There are 7 hidden switches. A switch that is on adds its own fixed numbers to the row, and there is some noise. The rows also spread widely along 11 directions, which tell nothing about the answers.
Known rows, each followed by its switches (1 for on, 0 for off):
[ 0.57  1.13  0.09  2.70 -0.37 -1.17 -0.74 -0.27  0.41 -1.88 -0.36 -0.14
  1.39  1.66  0.82  0.60 -0.09  0.55 -1.65  1.61 -0.77 -0.28  0.38  0.27
  1.05 -0.71 -1.69  0.11 -0.92  1.30 -1.46  0.76 -0.32 -0.75  0.00 -1.42
 -0.66]
0 0 1 0 1 1 0
[ 2.37  0.14 -3.52  0.53  0.06  0.29 -2.45 -1.19  1.27  1.61 -0.79  0.37
  0.02  0.48 -1.67  0.60  0.95  0.63 -0.67  2.99  0.77  0.98 -0.90  0.64
  1.00  1.40  1.01 -0.04 -0.50  1.59 -2.83  0.36 -0.38  0.49  1.12  0.01
  0.32]
1 1 1 0 0 0 1
[ 0.05  0.85  1.76  0.47  0.05 -1.25  1.92 -0.28 -1.11 -3.51 -0.24  0.72
 -0.27  1.00  2.21  0.02  1.10  0.98  0.13  1.16 -1.11 -1.43  0.23 -1.75
  1.13 -2.06 -0.35 -1.20 -2.38  1.19 -1.05  1.60  0.88 -0.69  0.36 -0.87
 -1.18]
1 0 0 0 0 1 1
[ 1.05  0.56 -2.61 -0.38  0.40 -0.24 -1.54 -0.35  0.77  0.34 -0.31 -0.18
  1.09  0.84  0.53  1.08  1.97  1.51 -0.58 -0.04  1.09 -0.14 -1.16 -0.43
 -1.29  0.93  0.42  0.29 -1.20 -0.31 -3.23 -0.20  0.86  1.12  0.26  1.15
  0.47]
1 0 0 1 1 0 0
[-3.41  1.58 -1.64 -0.51 -0.21  1.07  1.34  0.31  0.22 -1.98  0.78  0.24
  0.35  0.56 -2.08  1.93  2.11 -0.43 -0.03 -0.69  1.64 -0.79 -1.17 -2.24
 -1.67 -0.65 -1.80  1.99  0.40  0.33 -0.81  0.70  1.19  0.83 -1.26  0.79
  0.42]
1 0 0 0 1 1 0
[ 0.72  0.63 -3.35  0.23 -0.50 -1.70 -3.60  0.32  1.33  0.81 -0.48  0.50
  1.97  1.00 -0.94  2.60  1.42  0.22 -3.20  1.00 -0.74 -1.22 -1.74  0.87
 -1.42  1.06 -1.62  0.08  1.55  0.15 -1.27 -0.19 -1.69 -0.96  0.04 -0.78
  2.24]
0 1 0 1 1 1 0
[ 1.54  1.97  2.62  2.38  1.26 -0.81 -0.90 -0.54  0.54  0.08 -1.89 -1.03
  1.75  2.39  2.15  2.03 -1.32 -1.13  0.65 -1.06  1.77  0.12  0.99  1.67
  2.15 -1.73 -0.89 -0.59 -1.76  0.50 -0.82  0.64  2.95 -0.49 -1.98 -1.92
  0.06]
1 0 1 1 1 0 0
[ 1.14  0.99 -0.38 -0.07 -0.35  0.25 -1.77 -0.84  0.01 -0.27 -0.88  0.46
  0.90  0.04  1.95  2.99  1.14  0.98  0.32 -1.25  0.60  0.39 -1.24  0.75
 -0.66  0.97  1.36  0.14 -2.54  0.27 -2.38 -0.07  1.87  1.39 -0.40  0.50
 -0.12]
1 1 0 1 1 0 0
[-1.80  2.53  0.48 -0.83  1.13 -0.33  0.17 -0.02 -0.97 -2.64 -0.16 -0.02
  0.36  1.07 -0.42  0.94  1.28 -2.04 -0.95 -0.85 -0.35 -1.24  0.38 -1.03
 -1.69 -0.61 -1.77  0.65  0.12  0.09 -0.19  1.19  2.09 -0.71  0.83  0.18
  0.77]
1 1 0 0 1 0 1
[-1.42  2.09  0.53  2.49 -1.18  0.16 -1.91 -0.41  0.92 -3.34 -1.68  0.29
 -0.74  0.31 -0.25  1.78  0.69 -1.26 -2.27  0.05  0.04 -0.65  1.87  0.49
  0.72 -2.45 -0.71 -0.07 -0.34  1.28  0.61 -0.45 -0.14  0.44 -0.57 -2.00
 -0.51]
1 0 0 0 0 0 0
[ 1.36  1.75 -2.73  0.18  1.61 -0.07  0.54 -1.16 -0.02 -2.04  0.39 -0.74
 -0.42  1.76 -0.50 -3.33  2.92  0.50 -1.37  2.52  0.69  0.20  0.95 -3.07
 -0.16 -1.08  0.24  0.60 -1.86  0.25 -3.52  0.75  1.46  0.30  2.11  0.94
 -0.11]
1 0 1 0 1 0 1
[ 0.99  0.10  0.86 -0.12  1.26 -1.92  1.99  0.83 -0.99 -0.26  1.78  0.53
  0.36  1.67  0.60 -1.70 -1.87 -0.27  1.17  1.62 -1.37 -1.44 -0.30 -0.86
  1.25  0.04 -1.77 -0.39  0.58  0.83  0.23  2.59  0.64 -2.81  0.88  0.06
 -0.43]
1 0 0 0 1 0 0
[ 2.33 -1.04 -4.30 -1.27 -0.34 -1.04 -1.86 -0.49  1.67  1.78 -0.28  0.66
  1.33  0.65  0.69  2.03  3.16  2.12 -1.61  2.11  1.17 -0.03 -2.61 -1.34
 -0.49  0.26  1.35 -1.34 -0.93  0.13 -3.07 -0.08 -0.48  0.27 -0.85  0.06
  2.26]
0 1 0 1 1 1 1
[ 0.93 -0.01 -2.06 -0.31 -0.94 -0.51 -1.15 -0.97  1.65 -1.08 -0.18  0.64
 -0.37 -1.19  2.19  2.91  1.94  3.24  0.04  0.66 -0.24 -1.75 -3.06 -0.82
  0.75 -0.61  0.66  0.07 -2.16 -0.15 -2.08  0.80  0.95  0.58 -1.08  1.10
  0.26]
1 0 0 0 1 0 1
[ 0.84  1.03 -0.68 -0.28  0.74 -0.98 -2.13  0.39 -0.76  1.34 -0.06  0.58
  1.25  0.02 -0.82  2.25 -1.75 -0.59  0.11 -0.32 -1.61 -1.55 -1.59  2.16
 -0.83  2.84 -1.32  1.08  1.27 -0.03 -0.72  1.08  0.00 -0.94  1.59  1.11
  0.08]
1 1 0 0 0 0 0
[ 1.45  0.29 -2.75  0.38  0.76 -1.51 -2.32 -0.18  1.07 -0.92 -0.62 -0.67
  0.95  1.72  0.85 -0.45  1.82  2.29 -1.02  0.97 -0.63 -1.64 -1.24  0.02
 -0.14  1.57 -1.36  0.43 -1.41  0.58 -4.00  0.71  0.07 -0.05  2.45  0.67
 -0.58]
1 1 1 0 1 0 0
[ 1.65  0.19 -0.48  0.62 -1.15  0.97  1.68 -1.28 -0.94 -2.72  1.28  1.45
 -0.71 -0.12  1.71 -0.67  1.22  0.02 -1.80  2.24 -0.35  1.87  1.08 -3.12
 -0.21 -2.37  2.82 -0.43 -1.74  0.26 -0.92  0.89  0.78  0.30 -0.08  0.51
  0.38]
1 0 0 0 1 0 0
[ 2.31  1.84 -1.93 -0.27  0.84  0.60 -1.45 -1.16  0.45  0.13  0.33  0.81
 -0.09 -0.14 -1.03  1.27  0.14 -3.07 -2.58  0.69  1.02 -0.03  0.74 -1.82
 -0.99 -1.68  1.81  0.59  0.92 -1.93  0.44  0.37  2.35  0.06 -0.34  0.98
  2.53]
1 0 1 0 1 0 0
[ 2.40 -0.57 -1.22 -1.05  0.02 -0.49 -2.42 -0.62  2.49  1.31 -0.52  2.11
 -1.58 -1.38  0.04  3.11 -0.78 -1.16  1.04  0.50  0.89 -2.22 -1.37 -0.30
  1.88 -0.63  2.31 -1.76 -0.50  0.67  1.44  0.44  2.10  0.47 -1.62  0.04
 -0.29]
1 0 1 0 1 0 0
[ 1.73  0.50 -3.53 -0.86  1.41 -0.38 -1.10 -0.18  0.18  0.08  0.47 -0.44
  0.23  1.38 -0.77 -2.70  2.55 -0.90 -2.62  1.51  1.35  0.33  1.46 -3.00
 -1.34 -0.64  1.41 -0.55 -0.26 -0.38 -1.94 -0.48  0.62  0.35  1.62  0.65
  1.26]
0 1 0 0 1 0 0
[ 1.83  2.17 -1.35 -0.55  0.09 -0.03 -0.51 -1.23 -0.80 -0.84  0.88  1.88
 -1.15 -0.22 -1.54 -1.15  0.62 -1.74 -1.14  2.51 -1.26  1.09  0.99 -1.07
 -0.93  0.19  1.67  0.11 -0.27  1.33 -0.49  0.44  0.83 -0.32  1.63  0.44
  0.12]
1 0 0 1 1 0 1
[ 1.30  0.13 -0.74  0.29 -1.88  1.14  1.09 -0.88 -0.31 -0.02  1.29  2.21
 -0.56 -0.95 -0.07  1.79  0.19  1.49  1.56  1.81  0.32  1.35 -2.14 -0.96
  1.81 -0.01  1.95  0.77 -2.12  2.30 -0.95  1.55  0.90  0.39 -1.63  0.37
 -0.58]
1 1 0 0 1 1 0

New rows, each followed by its switches (1 for on, 0 for off):
[ 0.41  2.15 -1.91 -0.31  1.20 -0.22  0.05  0.12 -0.39  0.73  0.85  0.55
 -0.66  0.69 -3.59 -1.09 -0.20 -3.27 -1.12  1.42  0.74 -0.76  0.96 -1.45
  0.30 -1.45 -0.56  1.14  2.40 -0.07  1.70  1.41  0.76 -1.68  0.22 -0.25
  1.87]
1 1 0 0 0 0 0
[ 1.49 -0.82 -0.87  1.24 -1.89 -0.21 -1.29 -0.97  2.01 -0.31 -0.77  1.75
 -0.63 -1.00  0.96  4.39 -0.89  0.49 -0.45  1.63 -0.05 -1.16 -1.64  0.27
  2.65 -1.91  0.92 -1.01  0.02  0.40  1.01  1.38 -0.24 -0.46 -2.44 -1.20
  0.64]
1 0 1 0 0 0 0
[ 3.11  1.68 -0.76 -0.33  0.65 -0.53 -0.52 -1.44 -0.78  0.32  0.23  0.48
  0.76 -0.06  1.90  0.89  0.67  0.88 -0.32  0.76 -0.52  0.39 -1.02 -0.37
 -0.34 -0.01  1.49  0.40 -1.78 -0.92 -2.23  0.97  1.99 -0.22  0.22  1.38
  1.05]
1 0 0 1 1 0 1
[ 0.87  0.35 -0.84 -0.41 -0.26  0.95 -1.06 -0.52 -1.08 -0.49 -0.53  1.15
  0.63  0.28  0.18  1.20  1.40 -1.51 -1.64  0.21  1.17  1.43  1.16 -1.39
 -1.61 -0.14  2.98 -1.10 -1.40  0.42 -1.27 -1.00  0.86  1.92  0.34  0.08
  0.01]
0 1 0 0 0 1 0
[ 0.11  0.06  0.16 -2.28 -0.16 -0.74  0.18 -0.12 -0.46 -1.68  0.79  2.63
 -1.24 -0.64  0.62  0.85  0.43 -0.31  1.72 -0.07 -1.33 -1.65 -0.64 -1.04
 -0.85  1.30  1.60 -1.23 -1.46  1.48 -0.07  0.78  1.47  0.57  1.17  0.98
 -2.24]
1 0 0 1 1 0 0
[ 1.34  2.04 -0.35  0.15  1.00 -0.63 -3.35 -0.13  0.18 -0.22 -1.31 -0.43
  0.62  0.01  1.27  1.65  0.52  0.83  0.27 -1.87  0.01 -1.65 -0.85  1.57
 -0.31  1.58  0.05  0.65 -2.36  0.30 -2.50 -0.47  2.44  1.05  1.14  0.98
 -1.11]
1 1 0 0 1 0 0
[-0.61  1.11 -2.36  1.20 -1.74  1.53 -0.45 -1.76 -0.29 -1.60 -0.19  0.78
  0.98 -0.07 -0.84  3.79  1.43  0.30 -2.28  1.74 -0.36  1.74 -1.58 -0.04
 -1.15  0.12 -0.23  1.84  0.51 -0.17 -1.96  1.52 -0.48  0.45 -0.34  0.35
  1.87]
1 1 1 0 0 0 1
[-0.28  0.94 -0.15  0.37 -0.01 -0.74 -0.47 -0.05  0.40 -2.15 -0.81  0.01
 -0.19  0.16  1.42  1.24  1.67  0.98 -0.23 -0.76  0.67 -2.41 -0.24 -1.60
  0.80 -2.24  0.22 -0.63 -2.17 -0.13 -0.67  0.05  1.24  0.86 -1.00 -0.56
 -0.94]
0 0 0 0 0 1 0
[ 1.52  2.65 -1.15  1.26 -0.89 -1.08 -3.23 -0.45  0.80 -2.23 -0.52  1.39
 -0.92 -0.36 -0.86  0.91  1.02 -1.09 -3.39  1.30 -1.85 -1.53  0.70 -0.01
  0.31 -1.54 -0.19  0.46 -0.16  1.16  0.58 -0.08 -0.02 -0.99  0.78 -1.27
  0.68]
1 1 0 0 1 1 0
[ 2.25  1.97 -1.98  1.51  0.02 -0.36 -1.27 -0.93 -0.07 -0.74  0.20 -0.82
  0.26  0.01  1.43 -0.63  1.53  3.88  0.18  0.59 -0.38 -0.43 -1.81  0.14
  1.37  0.61 -0.05  2.44 -3.25  0.42 -4.05  1.06  1.24  0.30  1.04  1.35
 -0.95]
1 1 0 0 1 0 0
[ 1.00  0.40 -1.63  0.47  0.07 -0.97  0.60 -0.18 -0.07 -1.59 -0.23  0.42
 -0.26  2.33 -0.06 -2.11  3.05  0.60 -1.39  2.40  0.73  0.17  1.05 -2.39
  1.00 -1.96  0.39 -1.33 -1.82  1.80 -2.10  0.58 -0.62 -0.37  0.68 -1.80
 -0.01]
1 1 0 1 0 1 0
[ 1.62  1.72 -1.80  0.19  0.44 -0.11 -0.93 -0.65 -0.26  0.78  0.26 -0.04
  0.52 -0.52 -0.15  1.53  0.16 -0.54 -1.44 -0.08  0.58 -0.73 -0.85 -1.03
  0.33 -1.71  0.61  1.35  0.68 -2.16  0.43  1.10  1.25 -0.56 -1.16  0.49
  2.44]
0 1 0 0 0 0 0
[ 0.33  4.19  0.30  0.66  0.39 -0.97 -2.53 -0.87  0.47 -3.17 -2.08 -0.05
 -0.61  0.26  0.95  1.39  3.18  0.48 -0.85 -1.36 -0.22 -1.91 -0.01 -0.01
  0.37 -1.47 -0.36  0.69 -3.71  1.19 -1.97 -0.34  2.70  0.65  0.29 -1.06
 -0.61]
1 1 0 1 1 1 1
[ 1.90  1.56 -2.09 -0.13  1.41 -0.71 -0.91 -0.11 -0.89  1.75  0.30 -0.18
  1.88  1.24 -0.64  0.74 -0.37 -1.11 -1.76  0.59  0.15 -0.32 -0.45  0.15
 -1.51  0.44 -0.63  1.07  1.88 -2.08 -1.29  0.87  0.30 -1.23  0.66  1.06
  2.51]
1 0 0 1 0 0 0
[-0.59  2.26 -2.24 -0.58  1.05  0.22  0.38  0.04 -0.81 -1.57  0.71 -0.60
  0.14  1.26 -1.42 -1.97  3.17 -0.06 -0.83 -0.07  1.53 -0.35  0.40 -3.14
 -1.17 -0.64  0.06  1.41 -1.68  0.29 -2.36  0.09  1.99  0.97  0.85  0.86
 -0.21]
0 1 0 0 1 1 0
[-0.45  2.35 -0.63  1.11  1.63 -1.56 -1.24  0.76  1.47 -0.87 -0.38 -1.18
 -1.10  1.31 -1.64 -2.80  0.40 -0.61  0.62  0.26  1.03 -2.72  1.35 -0.71
  2.45 -1.66 -2.14  0.17 -0.67  1.78  0.36 -0.04  1.32 -0.75  0.23 -1.41
 -1.59]
0 0 0 0 1 0 0
[ 0.82  0.78 -2.20 -0.96  1.36 -2.20 -3.34  0.56  1.16 -1.61 -1.25  0.08
 -1.08  0.97 -0.51 -1.57  2.12 -0.37 -1.75  0.38 -0.84 -3.80  0.79 -0.86
 -0.17 -0.23 -0.65 -1.38 -0.33  0.56 -0.90 -0.42 -0.12 -0.33  2.97 -0.48
 -0.68]
1 1 0 0 0 0 0
[ 2.28  1.46 -0.23  1.98 -0.38  0.41 -1.83 -0.86  0.02 -0.03 -0.51  0.03
  0.73  0.08  1.18  1.25 -0.48  0.20 -1.27  0.67  0.23  1.27  0.47  0.83
  0.32 -0.25  1.07  0.57 -1.29  0.23 -1.73 -0.25  1.01  0.51 -0.31  0.26
  0.32]
1 0 0 0 1 0 0
[ 2.32  1.36  0.74  1.30 -0.72  0.33 -1.36 -0.96 -1.24 -0.93 -0.83  0.96
 -0.05 -0.46  1.48  0.90  0.19  1.56  0.73  0.48 -0.47  0.80 -0.08  0.99
  1.19  0.75  2.23  0.22 -3.93  2.04 -2.64 -0.05  1.21  1.41  0.96  0.05
 -2.34]
1 1 0 0 0 1 0
[ 0.64  0.70 -1.00 -0.52 -1.36  1.91 -1.47 -0.98 -1.04  0.77 -0.17  2.76
  0.51 -0.80 -1.50  3.76 -0.05 -2.46 -0.89  0.57  0.70  2.69  0.26  0.50
 -2.49  1.68  3.23 -0.25  0.10  1.00 -0.65 -1.01  0.22  2.25 -0.29  0.64
  0.28]
1 0 0 1 0 1 0
[-2.15  2.12 -1.43 -0.36 -0.72 -0.01 -0.14  0.13  0.77 -2.21  0.55  1.96
 -2.37 -0.90 -3.88  0.86  0.94 -1.79 -0.26  0.83 -0.21 -2.75 -0.13 -1.80
  0.69 -1.88 -1.00  0.91  1.20  1.58  2.38  0.74  0.16 -0.24 -0.65 -0.79
 -0.56]
1 0 0 0 0 1 0
[ 1.24  2.34  0.96 -0.34  0.79  0.76  0.13 -1.19 -1.00 -1.42  0.17  1.28
 -1.45 -0.35 -0.15 -0.90  0.13 -2.59  0.06  0.70  0.35  0.95  2.09 -1.39
  0.04 -1.13  2.59 -0.36 -1.99  1.23  0.08  0.08  3.08  0.71  0.69  0.47
 -0.82]
1 0 0 0 1 0 1
[-2.02  0.16 -2.64 -1.07 -0.61  0.81  0.93 -0.54  1.17 -1.40  0.59  1.44
 -0.64  0.61 -2.13  1.89  2.12 -0.75  0.50  0.69  1.49 -0.38 -1.15 -2.36
 -0.79 -0.32 -0.13  0.27  0.35  0.99 -0.49  1.15  0.93  1.00 -1.15  0.17
  0.04]
1 0 1 1 1 0 0
[ 1.11  2.14 -1.97 -1.10 -0.27  0.13 -0.58 -1.28  0.94 -2.50  0.61  1.76
 -3.32 -1.71 -0.97 -0.79  2.42 -0.90 -1.06  1.55 -0.30 -1.67  0.37 -3.26
  0.54 -2.75  2.38 -0.08 -1.42  0.39  0.71  0.43  2.13  0.34  0.11  0.49
  0.04]
1 0 0 0 1 0 1
[ 1.50  3.23 -1.51 -0.06  1.50 -0.81 -0.92 -0.52  0.16 -0.90 -0.87 -0.53
 -0.35  0.53 -0.12 -0.20  2.47  0.19 -0.91 -0.87  1.43 -2.35  0.05 -1.92
  0.38 -2.70  0.47  1.06 -1.93 -1.50 -1.38 -0.01  2.66  0.50 -0.40  0.13
  0.73]
1 0 0 1 0 1 0
[ 0.13  1.78 -0.56  0.39  0.74  0.71  0.49 -0.84 -0.81  0.35 -0.20 -0.40
 -0.20  0.22 -1.00 -0.70  0.58  0.01  1.68  0.65  1.69  0.91  0.13 -0.54
  1.58 -0.26  0.65  0.69 -1.97  1.39 -1.45  0.75  1.86  0.63 -0.27 -0.12
 -0.97]
0 1 0 0 0 0 1
[ 0.51 -2.04  2.47 -0.76  0.08 -1.46  0.40  0.64  0.37 -0.87 -1.22  1.27
  0.73  2.04  3.05  2.08  0.27 -0.22  1.13  0.90  0.35 -0.37  0.01 -0.29
  1.26 -0.42  0.52 -4.38 -2.35  3.08 -0.75  0.59  0.77 -0.52 -0.69 -2.16
 -0.84]
1 1 0 0 1 1 1
[-0.26  2.47 -2.64 -1.18  0.14  0.91 -0.88 -0.62  0.83 -0.80  0.85  1.48
 -3.07 -1.50 -3.51 -1.14  1.74 -0.95  1.44  0.30  1.00 -1.49 -0.44 -1.95
  1.06 -0.42  1.10  1.69 -1.09  2.01  0.55  0.49  2.36  0.98  0.41  0.93
 -1.46]
1 1 0 0 1 0 0
[ 1.92  0.28  0.39  1.97 -0.56 -0.58 -0.28 -0.84  0.28 -1.26 -0.67  0.82
 -0.09  0.35  1.50  1.10 -0.19  0.39 -0.62  1.59  0.27 -0.34  0.37 -0.70
  2.53 -2.30  1.25 -1.03 -1.92  0.89 -0.33  0.66  0.55  0.05 -1.21 -1.53
 -0.82]
0 0 1 0 0 1 0
[ 3.40  3.20 -0.17  0.85  0.50  0.38 -2.01 -1.28 -0.22  1.77  0.03  1.09
 -0.03 -0.75 -0.73  1.52 -1.43 -2.95 -0.96  0.26  0.74  0.99  0.76  0.68
  0.44 -1.22  2.10  0.87  0.25 -0.60  1.15  0.00  2.53 -0.45 -1.28  0.10
  1.88]
1 0 0 1 1 0 0
[-0.07  2.35 -2.18 -1.78  2.18 -0.35 -0.08 -0.02 -0.81  0.93  0.45 -0.44
  1.10  1.28 -1.82 -0.72  2.02 -0.44  0.64 -0.39  1.53 -0.45 -0.73 -1.41
 -2.06  1.47 -0.29  1.06 -0.84 -0.07 -2.90  0.01  2.31  0.96  0.87  1.61
  0.13]
0 0 0 1 1 1 1
[ 0.82  1.32 -1.01  1.74  0.62  0.37  0.70 -0.93  0.57  0.01 -0.57 -1.41
  2.15  2.11  1.74  1.56  1.18  2.08  0.63 -0.29  2.41  0.91 -1.48 -0.32
  0.90 -0.82 -0.94  1.53 -2.17 -0.69 -3.82  1.37  2.28  0.51 -1.79  0.26
  0.75]
1 0 1 1 1 0 0
[-1.52  1.80  1.82  1.48  0.12  0.42  2.05 -0.30 -0.73 -2.99 -0.48 -0.41
  0.83  2.15  1.56  0.77  1.18 -1.10 -0.39 -0.69  1.82  1.17  1.61 -1.49
  0.12 -3.12 -0.62 -0.08 -1.61  0.47 -0.53  0.84  2.21 -0.01 -2.06 -1.50
  0.46]
1 0 0 1 1 0 0
[ 1.13  1.48  0.11 -0.76  1.92 -1.59 -0.01  0.28 -0.60  1.71  0.46  0.13
  1.80  1.72 -0.37  1.31 -1.39 -2.23 -0.15  0.58 -0.21 -0.76 -0.67  0.62
 -0.62  0.40 -1.84 -0.06  2.04 -0.61  0.22  1.66  1.28 -2.42 -0.30  0.10
  2.45]
1 0 0 1 1 0 1
[ 0.65  0.79  1.07 -2.02  1.26  0.04 -1.18  0.14 -0.53 -0.38 -0.09  1.69
 -0.72 -0.56  0.39  1.17 -0.84 -2.91  0.99 -1.46  0.27 -1.25  0.92 -0.50
 -1.30  0.80  2.31 -1.39 -0.87  0.49  0.63 -0.39  3.14  1.27  0.81  1.24
 -1.56]
1 0 0 0 1 0 0
[ 1.03  1.85 -1.00  0.58  1.85 -0.95 -2.11  0.39  1.12 -0.28 -1.03 -1.21
  0.72  1.61  0.39  0.17  0.87 -1.27 -2.11 -0.62  1.40 -1.81  1.13 -0.65
 -0.37 -1.87 -0.91 -0.05  0.12 -1.15 -0.78 -0.47  1.79 -0.32 -0.11 -0.19
  1.61]
1 0 0 0 1 0 0
[ 2.69  0.01 -2.95 -0.41  2.09 -2.09 -3.73  0.13  3.35  2.07 -1.44 -0.33
 -0.12  1.49 -1.08 -0.08  0.56 -1.20 -1.22  1.93  1.32 -2.62 -0.05 -0.09
  1.45 -0.69 -0.56 -2.04  0.72  0.55 -0.74 -0.13  0.81 -0.99  0.35 -0.81
  1.36]
1 0 1 0 1 0 1
